The rows are grouped in 3 different ways at once. Each group adds its own fixed numbers to the row, and there is some noise. The rows also spread widely along 11 directions, which tell nothing about the answers.
Known rows, each followed by its group in each grouping:
[-0.94 -2.73 -1.75 -0.13  0.16 -2.98  0.10  5.94  0.13  0.92 -1.06 -1.11
  2.14 -1.92  2.50 -0.09 -0.93  0.00  1.04  1.36 -2.14  3.97  1.85 -3.96
 -0.47 -2.23] : z_768 (3) z_493
[ 0.33 -4.01  2.54  4.03  1.61 -0.45  3.43  0.96  3.35  3.60 -3.42 -6.22
 -3.01  0.44 -0.28 -0.73 -0.48 -0.86  0.58  0.39 -1.41  2.44 -3.56 -0.64
  0.71  1.37] : z_10 (2) z_552
[-5.98  0.62  3.04 -2.78  1.02  3.78 -3.38  4.33  0.05  2.87 -3.45 -0.94
  5.50 -1.12  1.49  0.62 -0.62 -2.81  0.30 -0.35  0.27  0.67 -1.02 -3.89
 -1.58 -6.29] : z_497 (3) z_950
[-1.97 -1.44  1.16 -3.36  1.21  1.98 -3.93  3.00  0.91  0.11 -0.67  0.32
 -2.30  0.53  1.40 -0.64  0.29 -0.24  2.66  0.94 -0.43 -0.23  0.18  1.90
  5.02 -2.81] : z_10 (0) z_950
[ 2.49 -2.73  0.80  1.81  0.72 -1.52  1.55 -3.59 -1.58 -2.39  2.83  2.19
 -0.78  1.61 -3.93 -3.25 -0.38 -0.54 -0.91  0.03  0.30  0.40  0.57  5.29
  0.93  0.16] : z_36 (1) z_493
[ 0.21 -1.48 -2.49 -2.27 -1.30 -2.23 -2.00  2.68  0.47 -1.15 -1.73 -1.81
 -0.31  2.28  0.75 -2.69 -3.30  0.09  0.55  0.53  0.96  1.62  0.86 -0.12
  0.55 -0.46] : z_60 (1) z_552
[-2.13 -0.73  2.36 -0.60  2.23  1.51 -1.18  1.97  1.22  0.96 -1.87 -1.44
 -1.17  0.04 -0.76  0.77  0.25  0.29  1.62 -0.45 -0.04 -0.15 -1.35  2.02
  3.16 -0.38] : z_768 (2) z_493
[ 3.39  2.00 -3.74  1.74  3.65 -2.37  4.39  5.15  4.22  2.83 -0.06 -4.87
 -4.03 -1.89  1.76  1.57  1.04  3.76  1.41  0.43 -1.74  1.33 -0.55 -2.31
 -0.85  3.51] : z_370 (0) z_552
[-1.23 -1.09 -2.89  0.76 -1.17 -1.06 -0.60  0.37 -2.92  0.29  0.56  3.73
  1.00 -0.16  4.21 -0.92  0.88 -0.21  0.75  0.84 -1.31  0.81  3.66 -2.08
 -1.46 -2.27] : z_497 (1) z_552
[ 1.79 -3.53 -2.03  1.18 -1.26 -2.75 -0.11 -1.26  1.33  0.06 -2.59 -1.72
 -1.26  2.61  0.05 -4.35 -3.71 -2.52 -1.56  1.61  0.77  1.88 -0.72  1.11
 -0.14  0.09] : z_60 (1) z_552
[ 0.28 -0.15 -1.57  1.55  1.25 -0.19  2.67  2.78  2.56  5.07 -2.62 -4.08
  2.28 -2.29  2.07  0.28  0.00 -4.24 -1.35  1.50 -0.76 -0.03 -3.18 -1.73
 -1.32 -0.34] : z_370 (1) z_950
[-0.17 -1.23 -0.31 -0.37  1.45 -0.44 -1.07  0.68  0.66 -2.28  0.53  1.53
 -0.75  1.23 -1.75 -1.60 -0.30  1.78  1.73 -0.70 -1.10  1.93  1.79  0.79
 -0.12 -0.14] : z_36 (2) z_493
[-1.64  0.91  3.45 -3.70  5.97  1.00 -2.32  3.69  0.92  2.57  0.40  1.78
 -3.07 -3.29 -0.38 -0.70  1.46  0.03  0.46  2.08  0.02 -2.74  2.29  2.48
  6.94 -7.28] : z_10 (0) z_552
[ 3.38 -4.50 -3.42  2.57 -2.95 -2.21  0.56 -4.53 -2.22 -3.31  1.85  4.20
 -1.23  1.98 -0.41 -3.82 -0.52 -1.71 -0.84  0.85 -1.13  1.03  2.86  1.77
 -1.64  0.70] : z_768 (0) z_950
[-1.00  5.76  3.48 -1.12  2.21  5.01  0.20 -3.48 -2.92  0.35  1.87  2.83
 -0.11 -1.47 -2.52  0.73  3.40 -0.57 -0.27 -3.09  2.78 -7.34 -1.89  5.44
  0.32  0.39] : z_60 (0) z_950
[-3.60  1.17  6.23  3.00 -0.33  1.95  0.64 -4.25 -4.34  1.29  0.91  1.37
 -4.04  0.70  0.26  1.25  3.08  0.07  2.52 -2.66  2.22 -1.97 -1.06  2.87
  2.00 -2.30] : z_36 (1) z_552
[-3.00 -0.78  3.27  4.72 -0.09  0.80  1.64 -2.58 -2.68  4.02 -1.72  0.68
 -0.93 -1.89  3.87  0.77  2.74 -2.20  1.05 -0.11  0.25 -0.41 -0.55 -2.61
 -0.98 -2.65] : z_10 (3) z_552
[-0.90 -3.48  1.61  7.04  0.82  2.74  1.67 -2.31  0.45  3.25  0.24 -2.19
 -1.08  1.15  2.91 -0.22 -0.42  0.03  2.56  0.93 -0.06  4.90 -2.23  3.13
 -2.46 -0.33] : z_370 (3) z_552
[ 2.54  4.91 -5.26  0.25  0.09 -2.35  2.80  3.53 -0.44  2.08  1.42 -1.55
 -0.85 -2.89  4.12  3.63  2.85  1.85  1.42  1.13  1.06 -1.39 -2.14  0.16
 -0.84  4.08] : z_370 (2) z_950
[-2.32 -0.46  2.17  0.68 -1.41  0.55  0.57 -1.05 -4.58  1.68  1.01  1.83
  2.78 -0.93  1.17  0.56  1.31 -2.62 -0.58  0.30  0.42 -0.65 -1.00  1.61
 -0.34 -2.60] : z_497 (2) z_950
[ 1.70 -0.99  0.66  2.07  2.26  0.23  1.54 -2.01  0.88  0.40  0.37  0.70
 -3.80  0.63 -1.22 -2.45  1.29 -0.11  0.09 -1.17 -1.97 -0.81  0.13 -0.23
  0.22  0.19] : z_370 (3) z_950
[ 0.71 -0.95 -3.14  4.55  2.86  4.04  0.27 -2.75  2.83  2.83 -0.94  3.61
 -3.09 -1.39  4.71  0.36  4.56 -0.89  0.46  0.83 -4.42 -2.12 -1.19  1.35
  1.48  4.21] : z_497 (3) z_950
[ 2.39  0.05 -5.00  6.22  0.37 -3.71  6.10  0.91 -0.96  3.35  0.97  1.24
  2.47 -5.19  6.73  0.90  2.52 -0.83 -1.03  1.89 -3.27  2.85  1.12 -4.75
 -6.08  2.69] : z_60 (3) z_493
[ 0.56 -1.81 -1.89  1.68 -0.41  1.08  1.86  2.31  0.64 -1.00  0.82 -2.02
  1.74  0.82  0.66 -0.08 -0.65  1.65  1.98 -1.18 -1.73  2.81 -0.47  1.26
 -3.21  4.47] : z_60 (0) z_493
[ 0.14  1.46  2.99  1.76  2.65  3.15  2.51 -2.01  0.78  0.71  0.00 -2.12
 -1.26  0.55 -2.72  0.11  1.16  0.31  0.38 -2.88  0.77 -2.34 -3.49  3.54
 -0.22  3.82] : z_60 (0) z_493
[ 0.35  1.69  0.82  0.08  0.90  1.47  1.36 -1.98 -4.15 -0.04  3.03  3.90
 -0.88 -1.59 -1.75 -0.35  3.69 -0.17 -0.36 -2.76 -1.24 -7.13  1.59  2.96
  2.28  0.72] : z_60 (1) z_552
[ 3.03 -3.33 -4.03 -0.96  0.69 -3.44  0.44  2.48  1.51 -2.27  0.40 -0.09
 -0.08  1.28 -1.03 -2.42 -1.47  1.60 -0.85  0.75 -2.69  1.53  1.20 -0.15
  0.49  2.54] : z_497 (3) z_493
[-6.16  0.44  3.18  1.23 -2.17  2.64 -2.40 -3.69 -3.35  0.71 -2.94  2.50
 -0.64  2.22  3.99 -0.05  0.88 -0.72  2.34 -1.84  2.08  1.23  1.61 -4.34
 -3.41 -4.06] : z_497 (0) z_552
[ 5.27 -3.12 -4.11  0.32 -0.23 -5.68 -0.40 -3.53  0.65 -3.03 -0.05  1.82
 -4.12  2.72 -1.33 -6.21 -2.84  0.58 -1.84  2.67  1.46  0.89  2.75  0.80
  0.28  0.00] : z_10 (3) z_552
[-0.04 -0.54  1.21 -0.37 -0.10  0.34 -0.03  0.90 -3.18 -2.46  3.80  0.66
  0.65  1.12 -3.58  0.06  0.15  2.53  1.63 -1.43  0.42 -0.46  0.70  4.82
  0.42 -0.48] : z_36 (2) z_552

New rows. What belongs after each?
[ 0.90  0.89  2.73 -2.22 -1.06 -6.04  1.77 -0.40 -6.17  0.31  3.14  1.10
 -2.40 -1.77 -0.33 -0.94 -0.19 -1.13 -1.82  1.24  2.85 -2.32  1.42  2.25
  4.02 -4.92] : z_60 (0) z_552
[ 0.97  2.34  2.61 -1.24  4.59  0.20  1.17  2.12 -0.70 -0.08  3.43  0.26
 -1.30 -2.13 -3.54  0.98  1.85  2.93  1.03 -1.04  0.15 -1.81 -0.35  4.55
  3.40 -0.70] : z_36 (3) z_493
[ 1.41  0.75  0.68  0.14  0.00 -0.51  1.07  0.55 -0.17 -1.41  1.17 -1.98
 -1.55  1.01 -2.20 -0.06  0.01  2.06  1.08 -1.40  0.67  0.63 -2.26  2.03
 -0.33  1.84] : z_36 (3) z_950
[-1.10 -1.93  1.09  2.17  2.24  3.87  0.37  2.15  1.37  1.21  1.60 -1.60
  2.49 -0.61 -1.80  0.29 -0.41  0.54  1.31  0.19 -1.10  2.51 -0.41  3.79
 -1.39 -1.38] : z_36 (0) z_552
[-2.67 -0.70  2.29 -0.41  2.59  2.63 -0.50  2.97  3.84  1.03 -4.84 -2.74
 -4.42  0.55 -1.58  0.07  1.55  1.07  2.08 -3.71 -2.68 -1.48  0.76 -5.69
  0.82 -0.45] : z_768 (0) z_552
[-0.49 -5.28 -1.78 -0.56  1.70  1.71 -1.12  3.23  2.74  0.48 -1.05 -1.36
  2.39  1.37 -0.48 -1.86 -1.42 -1.09  0.09  0.78 -3.71  1.54 -0.69  2.26
  2.41  1.22] : z_497 (1) z_493
[ 0.65 -0.13  3.11 -0.82  6.18 -0.47  0.37  0.67  4.23  3.29 -2.11 -2.47
 -3.02 -1.44 -1.93 -3.10 -1.73 -1.21 -1.69  3.01  2.44  0.94 -0.47  1.24
  1.99 -5.78] : z_10 (0) z_552
[-1.89  3.97 -0.11 -2.57 -0.97  1.94 -1.49  1.63 -2.31 -1.54 -0.62  0.25
 -0.70  0.11 -0.32  2.63  2.74  1.91  2.28 -3.47  1.16 -4.34 -0.97  0.03
  0.51  2.29] : z_768 (2) z_950
[ 0.27 -3.15 -3.04 -2.23 -1.76 -0.64 -0.80  4.17 -0.74  0.01  0.18  0.09
  3.62 -0.97  0.21 -1.02 -0.34 -2.75 -0.90  0.19 -3.54 -2.46 -0.51 -0.12
  1.99  1.48] : z_60 (3) z_950
[-0.26 -0.67  0.43 -1.15  3.42  1.58 -2.78 -0.65  0.68 -0.73  0.35  4.53
 -2.20 -0.35  0.61 -2.89  0.90  0.32  1.08  1.33 -0.53 -0.10  2.71  1.67
  1.42 -3.89] : z_10 (2) z_950
[ 1.44  0.87 -1.95  1.82  0.75  0.88  1.68 -0.52  1.03 -1.37  0.48 -0.35
  0.85  0.60 -1.74  0.11  0.84  1.32  0.91 -1.72  0.26  0.55 -0.41  0.58
 -4.04  3.54] : z_36 (0) z_493
[ 2.98 -1.25 -0.87  2.37 -2.52 -2.44  1.73 -4.50 -0.89 -2.10  0.12 -0.65
 -3.44  3.59  0.05 -3.32 -2.15 -0.25 -0.49  0.21  2.68  2.49 -2.05  2.80
 -2.16  2.91] : z_60 (0) z_950
[-1.28 -2.08  0.13  2.15 -0.86  1.38 -1.20 -2.02 -3.78  0.51  1.94  3.60
  1.72 -0.61  1.83 -0.77  0.63 -1.43  0.66  1.72  1.01  0.03  2.19  4.32
  0.43 -3.56] : z_768 (1) z_552
[ 2.17 -1.07 -0.63  4.59 -0.23 -2.16  4.26 -2.00 -3.60  1.29  4.76  0.98
 -0.30 -1.10  3.85  0.94  0.74  1.21  0.45  3.21  1.29  4.18 -1.08  6.42
 -0.56  1.35] : z_497 (0) z_493
[ 2.14 -1.85 -0.56  1.09 -2.97 -4.10 -0.17 -5.26 -1.05 -0.22 -0.95  0.36
 -4.23  2.34  1.81 -3.91 -2.48 -3.57 -1.81  2.70  3.56  0.84 -1.90  3.21
  1.83 -0.09] : z_60 (0) z_950
[ 0.12 -1.30 -0.76 -0.64 -0.62  1.76 -2.87  0.39  1.43 -0.46 -0.97 -2.86
 -2.64  3.13  0.48 -0.08 -1.23  1.44  2.92  0.95  3.07  0.09 -2.53  5.38
  2.80  2.34] : z_10 (0) z_552
[-2.21 -0.10  2.55  0.92 -1.77  1.33 -2.28 -6.74 -5.55 -2.43  1.84  5.38
 -1.86  3.24  0.08 -2.06  0.66  0.55  0.89 -1.31  3.41 -0.64  2.58  2.49
 -1.11 -3.19] : z_497 (0) z_552
[ 1.17  4.71 -1.73  1.76  3.13  0.66  0.29 -3.35  0.52  0.74 -1.11  4.48
 -6.05 -1.69  4.16 -0.56  5.24  1.23  1.27 -0.43  0.30 -3.38  1.64 -1.71
  0.33  1.15] : z_10 (1) z_950
[-0.56  3.66  1.05 -4.75  1.30 -0.20  0.09  2.90 -3.95  1.31  2.26  2.40
 -0.52 -3.25 -0.61  2.02  4.40 -0.71 -0.85 -1.03 -0.76 -7.93 -0.17  2.20
  6.16 -1.01] : z_497 (1) z_950
[-3.95 -1.67  2.04  0.86 -3.10  2.91 -4.42 -5.93 -5.73 -2.42  1.24  6.03
 -1.61  3.63  2.82 -0.91  0.99  0.00  2.88 -1.12  2.32 -0.24  2.66  2.93
  0.36 -2.95] : z_497 (0) z_552
[ 3.01 -2.91 -6.45 -3.49 -2.27 -3.42 -1.58  6.49 -0.46 -1.72  2.45 -0.58
  2.52 -0.63  1.69 -0.21 -2.39  0.14 -0.10  3.67 -0.49  2.18  1.20  3.18
  2.07 -0.03] : z_768 (0) z_950
[ 2.44 -1.54  0.82  2.89  0.29  1.06  3.97  1.32  1.71 -0.88  0.98 -5.21
 -1.51  2.05 -1.69 -0.97 -1.41  2.39  1.19 -1.82 -0.74  4.48 -3.44  2.55
 -3.58  4.56] : z_60 (0) z_950
[ 0.88 -3.75 -5.32 -0.03 -1.12 -2.38 -0.99  4.25  1.79 -1.27 -1.15 -0.48
  1.50  0.54  1.60 -2.06 -2.61  0.68  0.53  1.59 -1.90  4.90  4.18 -4.18
 -3.49 -1.82] : z_768 (0) z_552
[ 1.93 -3.09 -6.23 -3.49  1.45 -0.06 -5.70  0.48  1.68 -2.35  1.84  5.14
 -2.37  1.68  1.51 -2.96 -0.49  0.11  1.59  3.21 -1.36 -1.97  3.32  5.75
  6.55  0.69] : z_370 (0) z_493
[ 3.66 -3.35 -3.80  2.75 -0.30 -2.03  2.63 -3.10  0.86  0.88 -0.74  0.93
 -1.29 -0.46 -0.28 -2.49  1.00 -3.58 -2.61  0.46 -3.41 -4.08 -1.51  1.63
  2.19  5.87] : z_60 (3) z_493
[ 1.78 -2.98 -0.37  1.10  5.26 -0.35  1.20  2.25  3.21  0.29  0.55  1.32
 -1.23 -1.72 -1.12 -2.94 -0.42  0.53 -0.41  1.33 -3.20  3.04  3.00  1.29
  0.68 -2.27] : z_768 (1) z_493
[ 3.05  0.49 -2.06 -2.07  0.44 -3.83 -0.43 -0.35  1.81 -4.78 -1.00 -0.70
 -5.06  3.73 -2.77 -4.03 -1.86  3.93  0.54 -2.22  0.63  0.35  0.85 -1.26
 -0.48  4.06] : z_60 (3) z_493
[-2.22  0.80  3.24  3.70 -2.43  1.13  4.53 -2.00 -1.75  3.38 -2.74 -5.11
 -0.35 -0.24  0.37  3.83  2.35 -2.55  0.50 -2.82  2.05 -2.70 -6.12 -0.10
 -0.34  4.44] : z_768 (0) z_493
[ 2.23  0.16 -0.76  0.60  2.50  0.67  2.78  2.69  3.12  0.76  0.53 -3.25
 -0.10 -0.93 -3.49  0.30  0.57  0.10 -0.49 -0.80 -1.52 -0.36 -2.74  1.74
 -0.65  2.34] : z_36 (0) z_950
